The same things were measured in two ways. Each way mixes the same 7 hidden numbers, adds some noise and spreads widely along 5 directions of its own, which tell nothing about the thing.
In the rows, zero is written as 128.
Some things both ways: the first way, then the second way.
[104 110 135 170 151 176 140 139 111 141 174 153 128]
[ 81 128 115 135  79 154 146 104 160 178 114 162 130 156 130 168 120 121
  95  92]

[122 112 140 195 177 121 118 161 135 121 172  57 122]
[ 90 103 108 126 163 164 112 142 127  86 120 152 101 114 130 132 110 185
 136 159]

[106 106 199 165 161 195 156 117 196 116 152 132 161]
[ 94 131 107 148 147 164  96 133 129 106 120 144  95 120 124 127  99 166
 111 135]

[ 96  94 100 172  90 203 114 117 137 131 186 158 142]
[152 126 119  74 179  90 103 139 117  90 145  97 141  92 164 111 140 127
 182 116]

[134 119 143 111 151 138  87 141 113  89 140 161 131]
[ 70 132 113 156 111 129 144 120 149 168 108 154  88 150 122 125 106 118
  87  94]

[110 161 171  14 171 124  32 137 137  47 100  94 183]
[ 63 102  86 142 106 127 193 136 144 167 111 145  67 164 144 139  89 123
 100 112]

[136 107 145 161  95 169 127 112 175 105 145 131 121]
[127  97 106  91 148 149 128 119 108  81 136 123 134 134 146 198 117 164
 166 145]

[150 123 114 129 101 107 104 148 132  93 112 180  72]
[142 138 152 161 101  95 143 152 118 156 135 111 136 127 125 122 156 105
 111 128]

[117  82 205 164 165 222 133 187 137 120 161 204 139]
[109 120 143 108 168 175  78 135 122  66 116 122 106  99 130 172 100 185
 144 153]

[154 136 115  72 106  99  42 134 124  61 107 133 118]
[ 95 118 110 106 116 135 114 156 150 105 110 102 137 100 144 134 107  98
 106 130]

[179 100  99 137  91  35 106  64  88 156 120 102  48]
[ 94 146 129 166 125  63 121 157 122 145 123 112 101 141 123 124 156  95
 118 114]

[ 68 125 114 146 139 118 215 120 122 175 145 162  88]
[154  88 103  84 117 123 164 123 114 110 130 132 176 155 124 172 149 121
 152 128]

[112 139  92 188  85 134 218 117 193 135 137 123  91]
[173 119 110 137 152 126 125  70 102 140 116 133 126 149  96 131 115 148
  86  87]

[107  86 128 142 154 150  88 109  98  97 188 173 138]
[ 68 130 112 114 144 102 110 152 162 139 112 125  95  95 158  65 119 108
 129  97]

[ 72 152 140 140 168 121 235  97 150 184 143  81 134]
[123 136  77 105 119 165 107 116 129  80 119 150 158 141  94 131 124 129
 109 108]

[100 113 149 110 116 162 214 104 145 186 160 108 167]
[108 166  91 107 160 147 106 113 123 110 104 166 128 146  93  65  98 104
 151 125]

[119 109 162 126  92 123 169  97 209 132  99 128 106]
[140 112 122 128 125 120 150 148 112 127 141 138 146 138 134 160 146 140
 160 163]

[145 160 148 113 106 120 202  41 151 100 143  81 106]
[117 200  97 151 112 139  96 130 130 111 122 118 108 119 107  79 103 117
  81  74]

[140 194 117  86 103  75 158 119 156 120 101   5 105]
[123 138  82 143  82 176 153 123 119 131 103 150 145 166  94 152  80 100
  82 142]

[123 116 153  91 125 141 129 130 164 143 107 121 169]
[ 87 129  74 151 155 116 159  93 108 149 118 192  84 214  85 111 127 141
 143 120]

[142 113 135  94 148  75 118 131 105 140 114 108 124]
[131 126 170 125 112 117 123 121 147 156 126 113 135 108 159 165 132 125
 124 110]

[143 143 147 113 180 108 105 153 135  78 150  58 161]
[110 107 120 119 152 178 103 104 137 122 104 125  91 104 143 146  56 165
  99 131]

Other things, the second way, with their names:
Q_348: [101 122 103 108 111 151 160 131 144 135 122 142 117 141 142 126 107 129
 128 114]
Q_304: [109 166 145 168 104 152 126 149 120 153 131 165 130 146 117 128 120 124
 138 173]
Q_211: [107 142 108 113 129  95 124 124 143 124 134 102 105 122 150 127 144 130
 128  66]
Q_929: [135 144 109 121 141 146 119  86 123 134 121 144 124 143 119 137 102 142
 114 104]
Q_703: [197 146 145 123 185 139 105 106  84 112 141 134 140 114 117 101 111 157
 160 159]
Q_411: [140 117 108 120 144 153 145 135 104  93 128 121 112 129 132 134 100 163
 128 146]
Q_816: [163 107 123  82 159  97 156 120 111 126 141 135 154 133 134 112 157 122
 182 122]
Q_117: [120 105 112 104 166 163 104  95 130 122 110 167 142 133 111 116 107 147
 142 138]
Q_260: [154 149 130 128 124 133 163 119 109 149 140 128 118 142 145 138 105 138
 146 131]
Q_307: [130  68  89 151 215 100 163  90  78 141 105 165  66 183  94 121  95 170
 132 170]
Q_607: [ 84  86 104 124 144 119 175 105 125 156 126 163  87 182 140 182 137 165
 156 120]
Q_26: [116 118  83 140 161 106 126 149  91  72 131 120 103 152 110 144 126 139
 147 153]
Q_475: [148 152 110 145 128 110 133 141 106 127 126 131 138 144 105  87 131 104
 114 120]
Q_727: [161 122 152 121 147 137 123 133 107 122 134 114 130 109 142 144 118 150
 141 156]
Q_264: [104 162 102  89 113 137 131 182 142  84 152 130 160 111 143  78 165 111
 185 114]
Q_347: [149 143 149 137 117 122 137 164 116 136 144 142 156 120 122 102 165 126
 156 148]
Q_784: [132 133 133 130 121 122 131 146 128 131 132 124 129 121 135 132 140 133
 128 122]
Q_192: [137 104 109  98 164  76 139 124 113 129 144 104 125 124 161 143 151 133
 167 114]
Q_717: [110 145 135 161 105 107 140 119 146 192 126 149 115 144 130 104 137 113
 110  99]
Q_970: [132 112 102 143 121 100 176 149 106 105 124 126 122 169 104 132 153 118
 126 129]
Q_244: [121 133 117 106 130 101 114 147 144 125 120  99 145 105 144  87 126  84
 135 117]
Q_353: [160 188 129 130 135  77 111 148 100 125 147  92 152 123 134 103 142  81
 161 129]
Q_731: [107  94 110 110 185 106 111 112 134 127 114 115  93 106 143 101 105 141
 118 107]
Q_981: [188 102 140 141 173  58 115 120  85 112 122  64 120 114 126 144 124 114
 103 139]
Q_332: [ 77 127 174 196  79 142 139  93 160 252 121 174  92 154 149 195 116 149
  81 117]
Q_432: [118 114 104 133 154 105 138 105 110 137 124 153 116 169 109 141 144 138
 151 121]
Q_715: [111 146 138 143  65 132 140 142 144 137 143 127 132 135 137 168 162 142
 107  81]
Q_30: [173 124 117 125 136 100 159 120  97 118 121 119 140 157 104 129 141 116
 133 112]
Q_740: [127 124  97 140 156 120 181 122  85 142 145 190 120 201 105 120 154 152
 200 161]
Q_544: [149 147 142 139  53 148 133 160 143 116 146 120 171 113 124 150 171 135
  93 101]
Q_975: [122 129 137 120  77 155 160 127 145 150 129 132 145 137 147 167 130 134
 125 104]
Q_878: [223 166 188 163 141  79 135 124  64 142 170 103 136 141 122 165 180 155
 172 143]
Q_903: [125 138 145 101 114 155 128 135 154 129 134 133 149  99 153 119 127 133
 151 113]
Q_430: [151 134 116 118 121  90 188 164  97 111 168 100 118 148 158 134 171 149
 179 111]
Q_995: [156 109  96 122 167 100 154 100  92 114 128 137 107 165  97 121 137 150
 134 113]
Q_720: [ 86 154 132 198 112 126 108 139 123 161 127 169 109 157  99 138 136 130
 114 150]
Q_406: [173 169 140  94 145 125 110 113 116 134 137 131 186 117 127 103 140 104
 170 127]
Q_926: [151 145 161 121  90 150 137 149 136 117 128 110 151 109 136 153 125 122
 116 130]
Q_924: [119 127 108 110 132 142  97 160 121  46 125 116 142 109 120 146 139 140
 135 131]
Q_497: [140 158 121 142 111 117 146 151 116 124 137 125 132 138 120  94 138 116
 132 119]
Q_796: [163 158 143 150 142  67 157 116  92 161 150 125 115 165 124 114 156 121
 161 121]
Q_591: [146  88 153 160 126  97 109 136 135 140 114  84 114  89 136 124 132 140
  59 110]
Q_909: [140 126 154 114 145 132 103 148 120 106 130  82 122  70 160 138 101 140
 128 146]
Q_391: [137 150 124 166 138 127 116 156 113 128 120 132 124 117 112  68 106 115
 103 164]
Q_933: [138 173 116 172 124 154 140 150  97 118 138 161 119 158  93  95 125 147
 134 161]
Q_542: [167 115 128 132 124 153 144  80 110 138 117 139 132 156 104 168 110 157
  92 102]
Q_318: [168 177 196 158 115 122  99 146 110 130 153 116 139 102 132 144 162 146
 155 144]
Q_81: [182  91 143  91 128 123 169 138 105 112 141 130 172 129 126 145 156 148
 166 145]
Q_759: [ 99 163 150 148 107 164 121 194 127 113 149 132 117  92 162 125 122 155
 177 190]
Q_56: [130 159 110 112 111 154 108 143 144 116 129 117 150  94 144 114 100 118
 109 119]
Q_568: [ 84 140 105 109 149 122  99 175 133  94 130 127 136 107 143 110 127 102
 171 166]
Q_722: [120 144  93 105 138  95 133 122 126 129 130 114 124 134 139 102 127 105
 141  93]
Q_514: [160 122 145 123 138 111 128 110 114 128 126  95 103 113 142 154 118 147
 108 100]
Q_634: [161  84 127 141 107 143 167 102 112 143 130 137 126 151 121 198 133 177
  88 119]
Q_380: [166 168 150 134 109  99 143 108 120 171 146 114 133 139 142 135 148 121
 127  84]
Q_108: [ 81  82 118 142 168  93 113 147 137 134 113 113  80 107 151 117 118 136
 114 133]
Q_750: [137 137 150  94  99 199  99 123 141 108 119 139 179 108 121 191 108 133
 137 152]
Q_618: [137 147  72 113 142  98 149 160  86  78 128 106 134 152 115  99 126  84
 157 141]
Q_749: [193 133 153 147 125  99 149 151  84 126 143  89 144 126 126 136 140 125
 133 156]
Q_220: [140 179 168 156  76 116 150 116 135 205 142 110 119 134 158 152 122 110
 110  93]
Q_8: [135 124 155 143 109 120 136 114 132 175 120 125 117 128 136 145 118 130
  97 108]
Q_58: [157 119 151 136 114 106 147 122 129 162 120 115 132 131 126 121 138 111
 105 103]
Q_439: [121 117 109 135 161  96 133  80 110 174 130 146 100 167 135 167 124 142
 149 123]
Q_21: [118 103 124 139 123 121 137 118 131 136 112 126 106 136 122 146 132 150
  97 101]
Q_905: [127 151  89 135 151 100 153 105  99 137 135 169 101 185  97  76 160 142
 156  89]
Q_454: [115  65 114 106 160 115 142 110 125 115 109 132 105 138 119 152 129 152
 119 114]
Q_857: [137 165  94 112 174 100 120 146  99  82 144 122 108 132 119  60 144 133
 180 121]
Q_236: [135  94 152 151 141  52 170  89 131 232 136 148 107 163 139 123 176 129
 131  87]
Q_888: [119 161 118 129 116 179  79 167 132  62 113 110 136  89 118 122 102 128
  91 136]
Q_107: [141 116 108  81 160  69 106 109 132 129 129  89 149 109 157 112 145  93
 141  81]
Q_650: [ 48 122  89 214 181 108 125 115 104 159  98 177  15 184  92 108  87 148
  98 150]
Q_502: [126 118  77 125 195 112  96 138  94  53 109 133 114 144  84  85 121 129
 135 146]
Q_925: [154 125 165 131 114 118 108 101 144 151 109  66 108  85 161 163  93 128
  65  75]
Q_371: [ 91 114 131 147 139 118 121 138 133 143 126 142 102 134 140 133 130 137
 139 142]
Q_383: [131 100 108 116 133 127 149 130 122 115 115 116 121 130 132 140 108 134
 111 130]
Q_48: [ 58 151  51  96 174 198  65 107 144  80 103 196 126 130  99 103  69 141
 163 154]
Q_429: [ 59  99 102 113  79 185 138 101 169 153 114 187 158 166 121 212 130 133
 123 108]
Q_809: [117 120 112 140 157  99 152 134 112 127 126 135  90 150 132 111 128 144
 143 123]
Q_808: [118 146 138 123 110 142  80 112 162 139 108 126 152 105 118 125 127 109
  83  87]
Q_862: [120 135 168 170 121  67 146  90 140 228 126 128  79 154 149 148 136 122
  93  67]
Q_891: [162 155 138 139  75 157 133 121 131 120 131 134 155 140 105 144 147 142
  95  86]
Q_564: [132 129 130  98 145 148 125 150 124 107 124 128 136 100 143 107 103 132
 161 157]
Q_109: [ 80 143 123 147 129 105 113 186 144 130 131 131 118 108 142  79 142 105
 142 152]
Q_783: [129 138 115 142 155 140 116 128 111 130 126 151 114 137 115 122 115 149
 143 160]
Q_338: [125 123  86 111 145 170 131  94 132 140 115 173 139 144 110  93  99 137
 123 127]
Q_171: [149 116 113 135 157 118 112 158  92  56 136 101 118 121 119 141 144 154
 138 145]
Q_39: [ 94 139 101  99 123 162 125 151 140 105 113 155 150 128 114  98 108 105
 140 141]
Q_677: [158 151 181 189 152 117  74 149 110 128 129 121 109  93 106  92 142 165
  94 137]
Q_282: [131 150 121 121 102 154 127 105 131 141 122 144 152 143 123 147 112 115
 125 117]
Q_768: [120 133 136 126 100 158 112 138 147 137 126 127 154 103 143 146 120 135
 110 121]
Q_934: [ 88 138 115 172  90 155 141 134 135 156 113 179 121 164  92 120 135 117
 100 134]
Q_457: [150 156  93 106  97 172 126  82 133 144 140 154 168 142 123 152 119 139
 124  92]
Q_554: [ 79 131 116 165 131 139 143 174 125 125 147 179 104 140 124 101 154 166
 161 163]
Q_54: [192 141 141 104 107 175  98 145 120  55 123  70 158  62 132 139  91 145
  77 124]
Q_455: [143 146 125 144 121 146 156 113 106 149 137 164 128 164 105 121 131 151
 145 128]
Q_404: [143  98 127 158 153  50 193  74 105 225 142 148  71 192 139 123 155 152
 128  81]
Q_994: [ 91 133 130 146 112 150 137 139 140 148 129 151 107 128 145 138 118 142
 131 142]
Q_278: [132 180 130 181 117 111  97 150 115 131 135 124 124 128 108 103 147 117
 109 122]
Q_570: [119 145 118 145 157 107 112 156 106 101 128 144 118 137 104  91 150 136
 149 143]
Q_442: [127  88 103  57 119 165 107 129 152  49 119  91 166  80 150 182 117 138
 113  94]
Q_603: [140 139 129 145  99 126 152 112 141 166 125 111 106 123 136 100 116 143
  71  69]
Q_16: [ 95 155 102 109  76 181 115 141 171 130 133 170 178 125 128 105 132 109
 125 105]
Q_765: [176 103 108 100 183  98 129 129  98 102 147 112 128 117 139 102 148 163
 170 137]
Q_277: [134 139 126 142 163 106  95 113 117 118 113 121 103 131 103 118 128 141
 106  98]
Q_400: [114 130  93 136 135 147 126 122 126 117 111 135 104 133 115 119  85 135
  98 128]
Q_800: [117 147 141 206 152 104 124 155 100 130 118 121  52 127 109  91 122 161
  86 136]
Q_88: [123 130 112  88 126 138 130 120 137 100 124 126 139 128 127 144 133 127
 135  86]
Q_18: [115 148 139 130 128 131 118 131 136 136 138 131 129 122 145 142 133 140
 146 128]
Q_645: [166 126 146 126 104 165 129 117 125 130 124 122 163 109 123 157 115 147
 103 127]
Q_675: [153 140 131 140 105 132 151 114 123 162 138 127 122 132 135 134 131 146
 109  98]
Q_184: [132 113 192 128  96 117 138 126 156 179 128 122 141 108 147 159 150 124
 106  96]
Q_815: [126 101 118 149 163  76 137 101 119 172 129 155 113 162 114 127 153 144
 129 112]
Q_982: [113  99 116  88 178 116 126 125 133 137 125 145 126 112 151  85 117 134
 172 136]
Q_947: [124 135 109 115 139 161 111 137 125  96 122 152 137 122 108 103 129 150
 134 131]
Q_661: [136 138 127 129  89 131 148 173 133 126 132 139 170 129 112  85 155 103
 125 134]
Q_528: [122 100 133 131 130 162 133 127 124 137 134 152 124 125 139 166 121 176
 134 147]
Q_175: [125 169 159 132  83 183  84 151 152 105 133 119 162  84 128 153 121 125
 103 131]
Q_770: [ 44 123 111 115  76 239 133 145 169 106 109 189 131 137 120 159 100 158
 123 138]
Q_766: [ 79 121 140 106 110 141 133 150 163 145 128 119 109  95 180 140 115 138
 141 113]
Q_892: [135 124 121 153 157 137 147 133 107 126 126 143 100 142 115 113 113 159
 127 143]

Some of these things the first way, each followed by its name:
[120 116 171 123 168 114 157 113 132 116 150 125 122] : Q_909
[ 91  92 114  95 156 117  82 165 148 152  97 182 178] : Q_236
[162  87 105 187  65  99 163  61 173 172 150  65 106] : Q_439
[215  88 152 150 127  98  60 123 155  70 130 152 115] : Q_650
[ 66 184 180 108 138 166 230 122 191 102 119 109 109] : Q_54
[141 153 157 107 138 110 152 131 131 100 122  97  96] : Q_888
[103 129 153 122 143 142 128 133 130 136 122 119 118] : Q_924
[187  96 106 140  98  69  57 108 112  82 143 113  80] : Q_109
[ 44 140 198  93 150 179 190  69 157 147 133 108 145] : Q_430
[ 97 161 153  91 171  99 222 146 154 135 104 116 132] : Q_542
[166 112 167 123 164 143 113 192  97 134 124 158 129] : Q_318
[122 102 171 167 142 152 152 144 193 103 138 135 126] : Q_528
[ 54 107 133 180 134 209 212 122 130 193 184 151 143] : Q_905
[118 154 152  94 145  81 197 138 162 112 100 107 105] : Q_645
[150  83 144 159 135 113 134  87 111 132 173 160 101] : Q_568
[133 125 173 109 164 115 143 106 141 102 114 196 111] : Q_26
[ 96 100 143 100 165 149  82 208 106 143 111 183 144] : Q_184
[ 85 110 147 176 117 211 165 161 171 130 162 156 133] : Q_947
[131  96 128 144  89 130 153 106 166 149 123 148 111] : Q_432
[127 130 102 135  91 174  47 192 145 115 125  96 142] : Q_8
[ 95 119 128  97 202 119  88 137 105 112 143 178 176] : Q_192
[102 135 167 148 148 110 223 124 199  86 103 192  71] : Q_634
[117 144 138  85 135 163  72 177 129  88 118 118 152] : Q_975
[135 107  92 143  69 187 142 166 133 137 159 172 139] : Q_406
[119 124 128  99 103 133 139 120 140 178 116  89 147] : Q_796
[166 119  91 145 137  97  99 189  93 119 155  93 124] : Q_740
[ 78 133 103 137  98 133 146 184 152 154 122  80 104] : Q_81
[109 123 126 162 118 123 137 151 145 191 132  30 113] : Q_934
[118  92 118 178 140 166  96 177 102 153 160 147 126] : Q_429
[133 120  95 144  79 175  44 222 138 114 127 113 124] : Q_347
[131 138 146 120 166 102 134 121  93 109 125 121  94] : Q_715
[133  94 163 115 125 118 113  86 133  91 151 112 119] : Q_766
[116 116 108 113 102 128  51 121 184 111 122  52 175] : Q_731
[108 123 168  84 176 128 119 152 150  76  98 223 134] : Q_21
[ 86 142 134 102 151 128 137 161 101 124 116 185  90] : Q_970
[156 115 177 124 121 106 172 118 158 166 123  55 118] : Q_304
[ 98 126 126 105 129 118 155 154 128 126 115 183 100] : Q_58
[178 128 118 149  69  99 136 120 179  60 128 139  67] : Q_391
[110 133 137 103 113 133 163  78 132 154 150  49 148] : Q_857
[ 67 133 143 101 163 201  77 119 124 135 149 111 200] : Q_211
[ 86  76 147 192 132 165 195  83 132 195 173 165 114] : Q_862
[111 148 145 138 118 124 165  93 183 126 137  43 125] : Q_400
[ 74 140 162  94 157 179 112 158 181  89 116 178 171] : Q_383
[164 110 137 147 173 108 149 120 121 135 185  60 180] : Q_48
[113  90 181 112 153 176  78 154 167 122 122 176 176] : Q_371
[107 113  83 167 188 128  91 177  90 114 172 171 146] : Q_404
[130 132 130 108 123 120  94 146 136 106 115 119 123] : Q_784
[110 159 162  89 150 131 175 118 133 143 143  28 159] : Q_260
[ 76 103 145  82 154 132 108 138 175 156 133  69 221] : Q_982
[114 116 151 125  79 184 136 108 179  61 149 163 115] : Q_348
[139 118 164 120 150 140  81 149 144 104 137  79 155] : Q_994
[175 112 146 193 119 115 126 129 140  66 146 157  44] : Q_800
[138 105 156 143 129 105 173  80 147 156 140  81 114] : Q_18
[117  88 115 195 127 136 103 131 118 154 174  72 115] : Q_607
[112  93 149 169 167 141 168 141 109 149 163 196 104] : Q_570
[131 125 140  76 157  90 120 145 105 106 129 101 139] : Q_903
[148 123  81 177  35 134 164  54 129 189 167  41  87] : Q_353
[128 126 150  70 160  78 142 111 133 127 104 126 147] : Q_717
[ 76 136 108 137 102 195  89 210 142 122 133 147 120] : Q_661
[ 90 151 190  87 133 183 142 136 209  88 111 104 169] : Q_411
